The first 6 rows are patterns. Each new row is the sum of 2 different patterns, raised or lowered, with some noise. Before adding, each is slid sideways (what falls off one end comes back at the other) and multiplied by a number that may be negative. Names go in the order of the patterns.
In the rows, zero is written as 128.
Some rows, each with the names of its patterns after it:
[116 147 152  97 146 160 115 138 109 114 137 116 136 114 142 147 147 141
 105 102 151 113 109 100 127 158 118 112 151 156 130 134 147 102 112 109
 126 114 159 154 158 102 142 121 101 143 119]
H
[108 152 114 111 138 115 117 115 103 153 152 109 109  99 137 106 101 150
 134 136 159 118 153 139 137 136  98 104 102 143 149 133 110 110 110 122
 158 103  99 158 110 141 112 142 111 112 158]
A
[141 117 102 158 122 155 140 138 117 108 135 128 145 117 122 115 112 107
 103 125 135 156 152 159 127 116 159 114 103 106 117 151 150 130 123 121
 156 158 137 159 113 124 107  99 149 158 124]
L
[139 105 138 122 155 100 127 123 113 126 112 103 124 109 146 157 145 149
 103  96 105 143 138 153  96 118  99 155 155 100 100 120 157 107 155 140
 160 155 100 120 137 160 153 145 119 137 135]
P
[154 147 116 102  99 112 104 138 133 105 132 107 106 139 126 153 116 154
 148  97 147 106 150 102 147 101 143 133 101 138 156 110 123  97 111 122
 159 111 149 152 107 158 144 127 115 133 124]
M
[107 144 160 145  98 136 109 149 127 154 140 160 144 115 156 114 109 117
 105 103 150 143 107 105 125 160 106 113 107 129 154 119 137 147 103 122
 134 127 135 111 151 112 155 155 117 143 152]
C

New rows. What belongs after each?
[162 116 125 129  85 132 146 144 106 144  88 103 118 133 172 146 142 100
 107 136 129 141 142 112 143 100 141  88 127 155 114 156 110 160 127 153
 126 112 134 110  91 160 152 168 132 127  85]
P M
[142 184 177 185 201 182 161 129 148 160 142 160 207 195 161 149 115 199
 161 172 154 137 183 188 164 145 163 145 128 107 142 176 149 166 115 110
 129 192 145 168 133 183 131 155 108 174 170]
P C
[129 111  84 135 111 163 107 138 150  97 122 126  89 138  78  81  92  90
 163 160 156  88  87  91 156 139 154  98  64 161 163  93 106 120 106  92
 104 107 109 138  85 101 109  93 134 116 122]
A P
[109 130 133 139 138 138 145 129 148 122 149 163 116 160 112 148 162 121
 153 147 129 161 174 159 100 127 137 143 124 140 145 179 143 117 173 145
 123 132 131 102 144 137 120 112 153 178 139]
H C
[142 126 127 145 134 145 106  75  88 137 158 139 110  94 105 116 154  76
  97 140 118 112 101 129  91 101 135  82 138  92 112 145 116 121  88  72
 126 150 106 115  69 118  75 109 155 104 105]
A P
[128 134 110 145 133 140 136 125 111 134 120 166 168 139 142 116 136  94
  94 124 140 152 132 140 176 163 150 121  92 116 120 154 127 114 113  95
 134 134 177 143  96 132 125 134 133 170  97]
A L
[100 103 115 108 118 162 119 159 121  83 112 151 108 152 121 126  69 149
 123 114  95 133 153 128 154 117 170 128  78 102 107 124 158 145  93 105
 121 156  81 114  96 141 119 111 122 123  94]
P C
[ 86 137 110 104 105  87 125 103 124 130 128 150  93  83 108 100 143 156
  79 134 110 128 111 105 142 124 103  85 126 120 115 147 146 150 121 123
  74  81  73 138 117  98 148 127 143 135  88]
H L
[105 128 111 160 163 154 124 118 117 132 111 139 101 125  98 104 132 118
 138 133  92 103 114 131 156 157 121 111  83 100 130 140 159  95 118  91
 155 151 113 116 135 166 111 141 114 133 127]
L P
[106 129 185 175 157 130 136 145 160 138  81 167  88 116  98 106 193 166
 152  93  95 117 163 145 148 132 133 150 169  85 181 126 156 139 154 168
 134 159 134 133 125 112 130 173 180 182 100]
A P
[ 80 145  85 114 125  92 101 116 130 131 114 122  70 120  80  70 146  96
  83  97 104 111 101  68 105 125 141 158 117 148 107 112 137  87 116 116
 108 124  88 111  73  80 137 110 117  70 155]
A M
[155 154 132 146 168 155 191 120 112 185 176 176 138 172 107 151 111 114
 187 138 134 124 138 134 160 127 133 148 187 160 164 143 167 148 169 161
 167 179 164 154 151 144 111 124 153 160 190]
P M
[162 193 149 158 157 157 158 153 147 115 155 161 189 143 162 182 188 164
 141 147 154 144 139 173 143 153 200 154 168 151 147 131 112 117 173 135
 183 199 158 152 152 135 143 198 150 127 146]
H A
[121 110 137 106 103  78 111  85 142  88 116 116  93  99 110 106  77 141
 108  96 133 118 112 112 117 134 108 102 114 106 110 100 112 136  89 109
 141 136 109  90 116 134  81 101  94  91 104]
H C
[ 97  72 105  98  93 131 121  91  89  69  67  91 130  68  72  86  63  75
 108  80  51 121  56  44 111  80 129  92 107 117  57 120  59  96  51  97
  83 124  76  76 113 139  74  62  69  88  65]
H M
[142 159 113  62  72 123 113 104 144 104 123 145 108 112 127 110 138  53
  84  77 109 125  97  67  87  71 117 163  98  97 113  61  99 104 130 113
  64 128  63 154 118  65  91  85 122  74 107]
A P
[ 96 117 137 110 123  91  74 120  77 126 119 132 165 118 113 113  97 127
 154 108 138 103  91 127 148 118 126 114 117 121 137 141 114 152 125 132
 126  91 110 102 129 148  78 115 155 154 147]
A L
[131 190 158 195 169 126 172 151 202 170 162 158 157 158 160 123 184 170
 168 122 140 160 132 139 160 142 160 165 166 198 179 182 143 113 125 153
 177 193 136 139 123 170 176 157 120 132 203]
A P
[102 128 124 118  57  88  91 125  80  71  67  77  69  96  79 111 106  94
  99 117 106  84  91  52 116  83 110  60  97  89 115 122  56  82  95 135
  91 140 131 128 115  48  69  79 127 130  85]
L P
[181 151 146 134 158 105 107 133 154 131 177 114 132 187 116 190 164 149
 118 124 142 161 170 118 112 102 111  99 122 141 128 170 145 151 147 127
 190 116 136 135 104 177 142 159 113 147 144]
L M
[123  88  49  69 117  87  61  86  99 137  99  80 105  72 105 112 102  93
  80 119  81 102 125  78 123  95  70 104 112 107  51  83  69  98 101 136
 114 137  89  57 104  87  79  96  47  59  92]
P C
[151 178 147 148 162 101 142 111  96 170 102 145 113 150 149 179 151 122
 141 126 132 168 156 166 126 164 139 125 138 110 167 103 141 152 122 150
 120 130 138 137 170 169 161 177 109 115 171]
A M
[120 164 163 107 179 144 139 168 141  93 138 188 147 156 108 112 136 125
 176 109 131 188 147 167 106 131 151 114 150  97 162 160 116 136 154 162
 133 127 183 137 111 107 116 135 154 145 191]
H A
[ 92 133  75  91  69  84  97 112  97  93 132 143 116  98 133 100  73 100
 120 102  64 143 131 136 106  96  87  76  64 146  98 106 127  86 127  96
 103  63 108  99  66  97 114 107  91  84 139]
H C
[191 118 173 154 150 147 184 173 105 171 116 174 164 156 169 179 171 164
 146 120 154 159 162 126 182 181 117 131 141 143 145 118 126 143 160 171
 176 183 122 129 149 164 169 155 168 114 188]
A C
[180 141 195 172 201 156 132 163 158 155 192 137 123 149 172 175 190 168
 192 135 140 147 148 191 168 159 191 160 180 183 161 174 183 190 158 154
 193 192 200 186 169 180 158 136 174 154 166]
L C
[150 111 123 116 127  99  98 137 116 100 110 103  84 152 124 149 104 129
 100  81 125 107 117 116 123  84 113 118  86 116 104 121 134 125 115  95
 142 113 107 104  89 110 143 104  96  89 129]
H L
[121 129  96  86 130 104 120  60 101  89  69  61  78 134 103  94  54  64
  92 126 113 104 107 113  87 121  73 138 116  97 112  86 121 104  90 138
  69  90  69  98 109 148 109  83 109  70 109]
P M
[175 134 202 205 203 181 167 130 150 151 197 138 155 185 136 190 184 172
 174 181 134 150 172 172 206 161 169 160 156 175 168 171 151 162 176 200
 158 193 197 210 192 149 175 164 135 125 169]
H L
[135  79 108 116  66  85  92 101 119 123  69  75 117 155 118 112 115 102
 123 120 111 142 109  94 114  84 123  72 108 122 111 148  81 141 109 117
 108 128 147  78  90 109 128 136 143 122 105]
M C
[146 147 123  91 168 109 123 119 121 144 132 120 129 104 142 102 128 136
 132 169 134  84 125 160 164 153  78 132 123 133 126 106 102 107 177 128
 169 143 170 125  85  97 162 144 158 168 110]
H P
[ 66  55  89  55  93 124 113 123  97  52  68 116 118 101  62  83 116 124
  65  75  83  89  60 118 102  59 100  64 109  77  91  72  72 103  91  48
  87  86  72  91 106  95 121  52  84  57  52]
A C
[153 138 119 112 154 117 104 154  78  94 108 157 111 134 119  99 143 158
 142 126 169 105 101 156 116 158 156 110 134  98 147  91  95 144 100 162
 121 135 117 163 129 121 132 122 110 129 112]
H M
[125 139 141  94  79 104 113 110 108  70  93 131 105 126 122 112 113 102
 125 140 144 145 114 101 134 110 134 111 109 107 108 101  90  91 125  94
 117  77 128  83 144 118 118 144  87  67 109]
P M
[131  89  85 111 116  99 127  82 119 107 110  67  89  94 118  81  88  86
  73  82  66  56  88  82 128 134 127 110  64  83  66  90  91 110  79  98
  69 115 113  87  88  91 139  66 115  91 105]
L P
[144 105 154 131  82 124 100 152 135 150 125  94 119 127 139 154  97 114
 150 151 147  87 121 117 128 122  99 159 148 100  98 101  89 136 100 109
 109 133 138 144 122 132 108 124 147 138 148]
A P
[157 150 150 154 142 143 117 147 116 140 148 142 156 139 137 116 152 140
 123 170 131 179 169 121 167 127 169 121 146 116 148 165 145 137 175 146
 162 128 115 148 178 118 140 161 128 154 175]
H M
[157 121 127 141 162 155 113  90 145 145 150 107  87 128  97 130 151 152
 151 114 100 146 104 151 134  85 143  99 104 135 128 127 112 152 110 152
 121 141 127 142 130 122 132  87 119 117 140]
L C
[150 162 170 180 172 141 109 138 148 154 161 194 192 114 131 116 148 163
 151 112 114 164 199 174 144 153 103 131 133 138 188 157 110 139 149 103
 170 126 153 125 183 152 124 140 150 158 166]
A P
